The same things were measured in two ways. Each way mixes the same 11 hidden numbers, adds some noise and spreads widely along 6 directions of its own, which tell nothing about the thing.
Some things both ways: the first way, then the second way.
[-19  -4 -10   7  17   3 -45  -5 -11  -2   9 -32  -2 -13   6   9  25]
[-21  22  30 -19  19  12 -16  -5  -1  -2  -2  30   7  -3  -4 -22  -9  12
  31]

[ 14 -40 -21  25 -13  28  11   5  -7   9  17  -4 -17 -15   8 -31  33]
[ 84 -11 -17   6  -5  32  -7  53 -34  -5  -8 -29 -17  47 -12 -35   6 -29
 -35]

[ 50  25  19  -4  -8  14  23  44 -10 -24 -36  25  -3  24 -22  -7  -9]
[-29   6  16 -22   7  11  -6  -4   7   5  16  17  20   2  10  -7 -19  20
  16]

[ 25  11  -6  11   4  36  -1  12   2  -5  -7  18 -11 -10   0 -24 -13]
[ 11  10  39 -13  -1  -2 -21  30 -12 -14 -12  22  12   6   0 -22  10  -9
  20]

[ 16  -9  22  10 -10  18   4  -9  -4 -18 -21  15 -10   3 -14 -17 -12]
[-26 -18  10  -1 -22 -24 -12  41  -7  -8 -10 -19   2  -1   8  36  -1 -18
 -28]

[ -3 -30   5  -2 -11 -13  -3 -29  -8  19  -9  -8 -25   8   3 -25  17]
[-10   2  20   2  15   3   0 -10  14 -31  -4  20  -3 -21 -21  12  18  14
  -6]

[ -4  15 -35  14 -30   5 -11  -8 -24  -4   4   4 -19 -30  36 -46  -2]
[-36 -10  22   7  11 -13 -21   0  26   2  -3   1   9 -32   7  32 -15  14
  -7]

[ 52 -16  -3   8 -20  26  -5  16  -9 -19   7  -6 -15  19   8 -46  25]
[-18 -34  -8   1   6  15 -16 -26  39  29 -13   3   9 -10 -17  35   0  15
  -1]

[ 23  18  23  -7 -24  -3  17   9 -13 -16 -37  26 -16  38  24 -22   5]
[-25  17   6  20  -8 -15  -8   2   6 -14  12  -7  10 -38  25  21  -7  23
 -15]

[ 51 -17  25  -7   1  33  39  21  -1 -18 -13  -3 -22  33 -17 -11  31]
[-41 -20 -16 -12  18  15  -9  -1  22  -8  -9  15  20  -5 -15  27  -8   7
  -3]

[-56 -38  -4   3  21 -14 -35 -47 -20   0   7 -18   9   4  11 -23  -8]
[-26  -4  36  -8 -17   4  -7 -10   4   8 -31  13   0  12 -20  -3  29 -13
  13]

[ -3   6 -20   8 -12  -4  -6   8  18  18  16 -15  14 -15  -3  28 -10]
[ -1 -15 -45   7   8 -15   0  45 -23  -6  28 -34   5 -17   2   8 -43   4
 -55]

[ 10  -8  11  17  -9 -40  11 -10  27  14  -2   3  14  42  19   5   2]
[ -8  -2 -11 -19  21  10  26 -49   6   9  18  28   6 -25 -49 -32  11  18
  26]

[-11 -14  14 -34  10 -38   6 -31  -3 -25  -3 -14  -2  15  -9  -2   7]
[  0   1   2   3  18  13   1 -13  13  -6 -21  18   5   2  17  18 -18  -7
  -5]

[ 19   6  28 -18  11 -55  -5 -36  19 -26 -12 -24 -19  36  -9  26  -7]
[-58  22   3 -34  33 -20   7 -28  35  -8  17  61   4 -65 -13   7 -37  28
  21]

[ 28 -18  13 -11 -11  11  16  12  -2 -10  12   5 -20  19   8   0  14]
[ 35  43 -16   0  17   7  22  17 -31   9  18  12 -23  16 -20 -34   5  19
   4]

[ -5   1  13  -4  13 -19 -37 -15  10  10   2 -32  -8 -10 -19  14 -12]
[ 74  15 -39  -9 -13   9  21   1 -10   5  16  21 -53  -8 -20 -64  -8  -7
  -3]

[  1  -6 -26 -15   6  23   6 -23 -23  18  12 -24  16   4 -12  -7 -19]
[ 43 -41 -52  36 -39  -3 -12  34  -6 -11   2 -58 -38  -7   1  23   5 -13
 -70]

[-11 -18  10   6 -12 -38  18  10   5  -8   5  18 -32 -28  12  17  38]
[-26   5 -18  15   5  -6  12 -12  11 -10  13  -3 -10 -15   9  45   5  23
 -13]

[ -5 -28  27 -12  11 -49 -34 -28  17   4  29 -30  24  22  -9  25  -1]
[ 35 -35 -40   3 -15  11  19 -33   2  31 -11  -4 -17  12 -11  -8  -1 -17
  -1]

[  3 -12  32   4 -35   6  15   6   0  -9 -21  32 -23  -6   1  22  17]
[ 46 -24  16  34 -50   0 -17 -29  10 -47 -45  23 -16  -5  30 -37  23 -10
 -16]

[-51   4 -14   2  -6 -25 -66 -26  -6  17  21 -15  -9 -37  35   9  21]
[-47   8   3 -13   5 -16  -2   4 -10  34  13 -22   3   1  -4  61 -11  19
   0]

[ -4  20  -8  17 -33  16  -2 -15 -21   8   1  15   9  12  32 -24 -30]
[  5 -32  16  -3 -27  -1 -18  16 -19  24 -18 -23   8  27  -8 -12   9 -31
  10]

[-46  -2 -21  23  29  27 -62  -9  19   5  25 -47  23 -24 -16  61  21]
[-13  29 -42 -13 -26  -6  22 -28  -2  18  27  -1 -35 -40 -36  -1   2  23
 -16]

[-15  12 -23 -30  14  10  21  -1   8   4  -8  -6  10 -15 -22  26 -12]
[-16  12 -17   3  14  -2  -8  43 -28 -16   7 -28  -4  11  -6  29 -10  13
 -43]

[ 12   4   3  32 -15  23 -35  10 -30  -8 -34  -8 -51   1  26 -51  44]
[  0  15  39  -9 -20  19 -25  -2  21  -9   1  19  -2 -21   9 -10   8   9
  14]

[-21  28 -26 -26  14 -25   5 -55 -18 -17  21 -32  32  28  15   7 -38]
[ -1   1  18  14 -13  -9 -12  13   4   1  -6 -11   2 -26  28  16 -12 -18
  -4]

[ 13  -7  13 -35  18 -30   0  16  36   4   9 -25  23  37 -28  55   4]
[  69   42  -31  -21   45   42   35  -44  -10  -12   13   65    3   -6
  -15 -102  -36   30    8]

[ 10  27 -11  -7 -39 -25  44 -17   1 -22  -3   7 -23  -3  25  -6  -3]
[-31  -6   9  12  10  -6  -2 -37  36  14 -11  14 -22 -31 -33  34  28  16
  20]

[-50  -4  -6   2  10 -30 -32 -11   0  48  -5   2  12 -12  22 -17   0]
[-18 -10   7  -5  23  13   6 -56  12 -25  -6  35  22 -21 -22 -20  14  17
  28]

Other things, the second way, with their names:
k786: [-23   0 -21  10  19 -16   2  -2  -7   6   2   4   1 -16  -9   1  -9   6
  12]
k36: [  0  15 -54 -41  36  -8  28 -11 -14   5  39  29 -21 -40 -43 -32 -45  15
  -2]
k628: [  1   6 -26  -1 -22  -7  17  35 -37  27   4 -39 -31  38 -24  27  30 -22
  -7]
k783: [ -9  23   9   2  -5   4   2  39 -26 -11  -7 -15   7  19  27  -3 -18 -15
 -32]
k700: [  1 -29  -3  -6  20  11  -9   1  18  11  -7   8  20   6 -10  22  -8   7
   1]
k156: [ -7  26 -18   2  29  -8  21  24 -25 -16  45 -10  -1  -4   2  -3 -18  28
 -11]
k605: [-30  30  28 -12  22  -8  -1  28 -10 -21   8   8  23 -12  21  29 -15  -5
   8]
k882: [-15  14  40 -15  23  11 -11   4   3  -6  -3  22  26  -4 -15 -22   1   5
  16]
k656: [ 39 -28 -26  39 -24  24  -7   7  10   2 -11 -33  -5   7   8   8  14  -5
 -36]
k472: [-22  -5  19  12  -6   1 -11 -41  45  14  -3  20 -12 -44 -31  15  47  21
  43]
k600: [  7  28 -41   6   4 -17  13 101 -75  -6  55 -72 -14  19   2  10 -12 -13
 -38]
k635: [-19  -6   6  11 -20   4  -5 -22  37 -25  -5  24  14 -51  13  -9   2   0
  -6]
k125: [-30 -11  12 -14  -1  -1  -8   7  17  21  -5  10  20 -11  -1   2  -7 -13
  17]
k876: [-38 -30   2  11  22 -10  -2 -17  32 -21 -20  27  27 -20   4  26  -8   7
  -1]
k886: [ 34  -9 -11  19 -25  20   9 -21  -5   2  -3 -20 -20  12   6  -2  25 -14
   5]
k186: [  6  -5 -12 -12  11  -2   9 -14 -13 -13  -1  18   1   3   6  -9 -24   5
  -2]
k120: [-28  24  29 -28   2  17  -9  22 -11 -12  -1  12  34   4  11 -25 -24  -7
  -8]
k597: [  8   7 -21   6 -45 -12  -5   8 -19  13   8 -20 -31   2  -3  18  17  11
 -11]
k945: [-33  64 -49  -4  47 -27  43 -14  -6  10  63  17 -16 -71  -8  -8 -47  50
  -2]
k288: [-17   3 -29  -8  25  11  11  14 -27  -6  10   4  24  22  -8 -16 -14   1
   0]
k591: [-25  47  37 -11   8  12   1  11 -21  31  15  -7 -17  17 -39  -6  45   4
  48]
k619: [-29  -3 -25  -6  11 -14  -6   2  -3   3   8  11  12 -27 -22 -16 -19  24
 -13]
k192: [ 16  24  24 -20  -6  10  -7  32 -25 -20   8  15   9  20   9 -24   0  -2
  12]
k66: [ 20 -35 -39  19 -18   4   9   6  15  10 -16 -16 -14   3   5  11 -10 -27
 -45]
k451: [-52  -1 -25  12  -6  -5  -3 -34  32 -13  17  10  -1 -58 -18  29  17  31
   6]
k502: [  3   0 -38  -2  -1  -8  15  -9  -4  27  17  -8 -28 -21 -12  -3 -19  -4
  -1]
k461: [ 34  28  15  16  -2  15   4 -10   3  14  -6   0 -20  -8  -7 -34   4   6
  -8]
k3: [  6  20   6  18  16  -5  11  15  -7 -32  -5  15  18  -3  24  -3  -5  11
 -15]
k279: [ 15  52   2 -60  38  33  46 -35 -29 -12  32  58   8   8 -19 -61 -17   0
  57]
k282: [  3  -2 -14  -4 -15   9   2  -1  -3  -7  26 -10   0 -17   9  -6   1  -3
  10]
k392: [ -8  12  17 -20  12  14   7  14  -2  -5   9   3  25  -2  12   9 -25 -10
 -10]
k785: [ 27  -4 -21 -24  -4  21  24  -5 -10   2   9   7  -1  14 -11   4  -1 -24
   6]
k580: [-20 -17  -4  -8  -3  -4  -8   3  20 -12  -1  23  14 -11  17  -5 -23   4
   0]
k274: [-77  27  -2   7  13 -29   5  20   8 -13  37 -17  -4 -43  15  60 -17  30
 -20]
k277: [ 12 -22 -10  -7   5   4  -6  14 -12   0  -9  -6  -1  11 -19 -11  -9  -5
 -22]
k42: [ 34 -10  31 -11 -17  15 -21  -7  -2 -16 -38  28   7  13   6 -35   0 -19
   5]
k844: [ 54  10  25  10  -8  21 -23  39 -34 -15 -12 -25 -13  40   1 -20  18 -12
 -17]
k814: [ 10 -33   4  24 -33   7 -27  11  15 -28 -15 -14  -5  -8   4  12  25   1
 -26]
k627: [-29 -38  -1  -9 -41  24 -26  28   1  17 -17 -35  11  27 -15  20  19 -33
 -19]
k94: [-19  -3  -1  -6  31  -1   6  22 -13   3   2   2 -15  14 -51 -16  20 -10
  12]
k570: [-26 -18 -28  -5  52 -16  -2  14   4 -15  13  17   5 -25 -19  -7 -35  15
  -8]
k9: [-19 -18  58  -8 -11  29 -38 -29  21 -20 -40  27  16   3 -28 -20  40   4
  21]
k984: [ 24  48 -50  -1  16 -23  35  33 -33  12  50  -8 -51 -20 -20  -3 -17  15
 -15]
k346: [ 22  25 -50 -22  14  -7  33  -5  -8   6  43  25 -22 -35 -12 -34 -25  -1
  19]
k418: [ 33  22   5 -19   5  12  10  -7 -19 -18  11  30  -9   9  -6 -32  12   0
  40]
k712: [ 20   7  39   8 -20  -4   0 -10  10 -22 -18  23   8 -14  22  17  24  -7
  14]
k157: [ -8  -8  32 -14   4  -8  -5 -21  19 -25 -17  41  15 -24  13   6 -13  -7
  12]
k676: [-14  22   2  26  25  -7   9 -26  31 -40   0  39  -2 -46 -10  20  26  34
  10]
k117: [ 53   0 -38   1 -17   1 -11  29 -14  19   8 -15 -28   1  20  -9 -29  -7
 -15]
k642: [ -8   2 -21  17  24 -12   7   3  -2 -35   1  20  18 -19  18 -20 -25  16
 -24]
k842: [-20 -29 -20  44 -28 -22 -19   4  12 -21  -9 -26   1 -39  12   7   4   8
 -42]
k561: [-10 -19 -14  -8   2   9  -7   5   3  16   1   2   2  11 -17   6   6  -8
  26]
k606: [-28   8  11  24   9   0 -15   7  12 -31 -17  16  16 -25   4 -13  12   2
   0]
k194: [ -9 -13  18   6 -26   2 -10 -16  34   6 -12   4  16 -28  17  62   9  -4
  -6]
k387: [ 12  -9 -26  15   7  -3 -12  30  -4  11  -9 -17   6   0   9  11 -32   9
 -48]
k649: [-44   3 -22  -7   2 -14  11 -22  -2  -2  21   4  -9 -24  -7  16   2   8
  27]
k793: [ 41  17 -25   7  -5  20  14  14 -22  28  14 -31 -40  26 -13 -13  12  -7
  -2]
k145: [ 33 -16  31  15 -37 -10 -18   9 -10   3 -22 -22  -7   8  19  20  12  -8
 -16]
k765: [ 17 -33  15  37 -34   5 -35 -13  36  -9 -41  -7 -14 -15  17  34  24  -3
 -20]
k567: [  5  -4   4  24   8  31   4 -28  17  17 -23   1   0   9 -25 -21  25  -2
   0]
k550: [-28 -30 -11   7  28  -3   7 -44  29 -18 -20  39  33 -21  -6   8  -9  21
   4]
k622: [ 23   5  36  36 -38  16 -17  -5   0  -6 -32 -18 -14  14  -8  25  65   5
 -14]
k548: [ 61 -11 -20   4  -2  32 -15 -18   2  13 -34  26 -17  20 -23 -54   3   1
   1]
k695: [ 51  10 -28  27   5 -12  33  -2 -27   0  13 -19 -54   4 -16  -5  19  -5
 -10]
k638: [-14  24 -23 -24  24   2  19 -18  -7  14  37  12 -11 -22 -31 -12 -14  36
  11]
k370: [ 12  -7  -5  35  -7  13   1 -35  16 -11 -12 -13 -31 -16 -27   0  40  11
 -19]
k26: [ 42 -23  24  -5   8  23  -8  23 -18  -2 -37   1  18  44  -3 -32  -2 -36
 -13]
k139: [ 60   7 -54  21 -15   1  22  18 -10 -14  21 -14 -35  -7  13 -13 -13   7
 -49]
k858: [-43 -15 -24  13  11 -16   3 -60  44  -9  -9  54  -1 -51 -32  -4  23  29
  39]
k870: [  2  46   2  -6  28  10  38 -19   6   6  25  35  -6 -18   2 -35 -12  10
  24]
k525: [  8 -26  14  17 -22  10   7 -18   8  -3 -25  -1   8  13 -23  -1  51 -19
   6]
k309: [ -4 -29   1 -15  -2  24 -14 -53   4 -11 -39  55  11  24 -32 -62  33  -9
  64]
k909: [-27   5 -28 -32  26  19   7   9   0 -15  11  19  32  -6  -2  -1 -45   4
 -18]
k612: [ -4 -20 -22 -12  38   3  17  11 -17 -17   3   5  33  10  -4  -7 -30 -14
 -10]
k184: [  7 -12  16   9  -1  25 -16 -26  22  -6 -30  30  28   1  -8 -18  23   6
  24]
k15: [ 48   0 -22   1  19  16   9 -26   7  -2  -5  29   0 -16  -5 -29 -13   5
   2]
k202: [ 26  23  -7   6 -19   8   8 -38  -4  -8   9   9 -38  -5  -9 -11  29  30
   8]
k552: [-20 -19  42  27  -1  -6 -32  -5  10 -13 -28  -3   4   2  -5  17  31  19
  -5]
k949: [-81 -18  48  13 -11 -17 -18 -30  42  -9 -17   5   3 -51 -21  24  26  10
   0]
k443: [ 19 -16 -41  18 -29  16  24 -35  -2  -5  -6 -20 -19  -2  -4   3  13  -7
 -37]
k990: [-49  15  20   2  30 -18  -3  -3  12 -28  20  11  31 -56   8  24 -25  35
 -13]
k941: [ 27 -33  26 -10 -34   2 -16  10  -5 -24 -21   8  25   8  34 -18 -10 -31
  -4]
k96: [-15  30   0 -14  36  14  13 -35  12 -38   7  57  18 -33 -15 -11   6  30
  29]
k201: [ 36  57  -6 -38  44  15  29  -1 -45  12  34  41  -3  18 -29 -63  -4  13
  62]
k352: [  2   3   6  15  23   0  14   6  10  -5   1  12   7 -13  -5 -10   9  -7
  13]
k469: [ 27  13  -7  36  -8 -19  -4  67 -28 -22  -6 -32 -10   8  28  14  -3 -12
 -55]
k219: [-19 -10  18   8 -34 -26 -15  10  -1   5 -18  -4   3 -10   7  20  12  -4
 -11]
k296: [ 39  22 -17  -2   3  16  23  -1 -30  -9   9  -2 -25  10 -18 -26  19 -12
   7]
k427: [-10  -8 -16   4   6  19   3 -12  -1  21   2  -6  19  21   2  16   3   9
   9]

Some of these things the first way, each followed by its name:
[ -7 -30  10 -22  24  22 -20  14 -11  17   9  -4  19  -7 -25 -15 -22]  k642
[-37  15   1  28 -15  -2   9  -2 -10  11 -11  26 -24 -16  27  -6  27]  k279
[ -7  -7   2  30 -25  49 -11  29 -40 -16  20 -14 -14 -25   1 -30  19]  k870
[  7  13  17  -7 -15 -68  -4  -6  18   9 -47  15  -5  28   9 -18  -7]  k990
[  4  -1 -46 -15  13  12  30 -10  -3  -3   9   2  20  -2  -3   4  -3]  k844
[-11  43  -6  -4   1 -33  43  11  22   0 -22  10 -18   6  20  35   4]  k451
[ 29  26  17 -41  -3  14  53  14   6   1 -28  32 -26  14  -3 -24 -14]  k676
[ 18 -42  25 -18  14   1 -13  -5   0   6  23 -13   3   6 -21 -12  -5]  k876
[-34  -3 -34  -4  -6 -25 -34  -5  11   7  14 -10 -10 -40  27 -16  -5]  k387
[ 16  45 -12  -2 -11  -4  31  25   3 -39 -26  27  10   3  10 -20 -29]  k945
[ -2  14  -1  17 -24 -17  55   5  25 -12 -12  26 -15 -10  14  27  25]  k296
[ 24 -51  27  12   7  21  -9  28  12 -22 -12   8  -4 -17 -29 -23  21]  k469
[ 26   2  -7 -13  -7 -12  16  -9   8 -10  -1  16  -8  19  27 -35  -3]  k15
[-11  23 -24 -19  25  52  22   8  -6  16   4  11  -8 -14   4  -7  -1]  k96
[ -8  12 -22  29   3 -16 -23   4  11  13  21 -15 -18 -27  40 -11  20]  k472
[ 44  22  14  -4 -30 -50  49  22  37  -8 -35  30 -23 -12  -7  -6 -18]  k570
[ 33 -28   8 -23  30 -35 -25  -7  24  11  26 -27   6  15 -16  -5   4]  k700
[ -5  23  13  -5  12 -20  34  37  23 -17 -61  32   2  -1 -10 -32 -24]  k606
[ 10 -10  15  -3  -8  51 -24  43   4  24  11  13   1 -34 -20 -11   2]  k550
[-38 -10  -5  22  32  14 -62  22   5  27  -1  -7 -13 -54  -8   4  24]  k192
[-14 -29  17  29  11   2 -60  32  -2  11   5 -12 -23 -53 -14  -4  23]  k580
[  6 -22  -9  -2  -3  31  -6  10 -38  26  27  -7   2  -5   3 -19   0]  k156
[-42  14 -25  24  -2 -39  -4  -6  14  -6 -14 -18  32 -23 -15  24 -30]  k949
[-19 -16  12   0  28 -37  -8 -30   0  -4  -7 -26   6  46   8   0  -1]  k635
[-17 -37  25  35  19  16 -54  -5 -24  10  -3   0  -8  -7  24 -40  40]  k649
[-47 -22   7  11  23 -60  -4 -38   1   1 -16 -26   2  37  13   2   6]  k627
[  8  15 -16 -17 -11 -14  34  -7  22   2   7  -3  22   5 -17  38 -32]  k277
[-14 -15  -2 -24  24   4  33  -5 -11  11  19   2  19  31   8   4 -14]  k288
[ -4  25  14  13 -32   2  49  40  14 -49 -42  28  -5 -17 -25  34   9]  k783
[ 25  39 -28  18 -20  60  54  11 -40  -8   5  22  -5  19  27 -21  -7]  k282
[ 10  38  17 -23  -2 -40  17   6  42  -9   2 -12  -6 -11 -23  71 -16]  k984
[-13   2  -5 -29  21  10 -45 -19 -21   8  -7 -26   5  -7 -13 -31  -9]  k765
[ 35  35  17 -10  -1  10  10  11  32 -29  -3  -7  -5  16 -23  40  17]  k194
[-37  24 -21  19  11  32 -17  38  10   5 -29  12  -6 -54 -19 -11   4]  k909
[ 26  15 -16   7 -15 -13  33   4   0 -14 -14  28  -8  20  21 -20  -6]  k638
[ -8  -5  19   0   2  11 -38   4  -9  11  -4  -4   5  -2  13 -32  -4]  k786
[-16 -33   4  -8  10  -6   2   6  -4   2  -4  31 -15 -17  15 -44   2]  k3
[ 42  -4  -8 -41  -6 -29  57 -14   9 -15   9   5  19  42  -4  33 -20]  k552
[  6 -12  22  -9   4 -23   2  -2   6   8  15 -25   7  19 -11  -9 -15]  k352
[-20   2 -21   0  -3  17  -8  -6 -10  37  23 -23 -15 -25  -1  30   9]  k814
[-23   1   8   3  29 -19 -45   3   8  25   4 -17  -4 -20   7 -18   2]  k561
[-30 -23  -8  24  12 -50 -23 -15  18  -8   1 -15   2  -9   1   1  26]  k392
[ 13 -35  13   5  -2 -32 -43 -30   5  -4  -1   8  -5   9  18 -20  20]  k145
[  6   5  -3  13 -35 -42  67  -1  25  -7  -8  17 -14 -12   6   7 -15]  k94
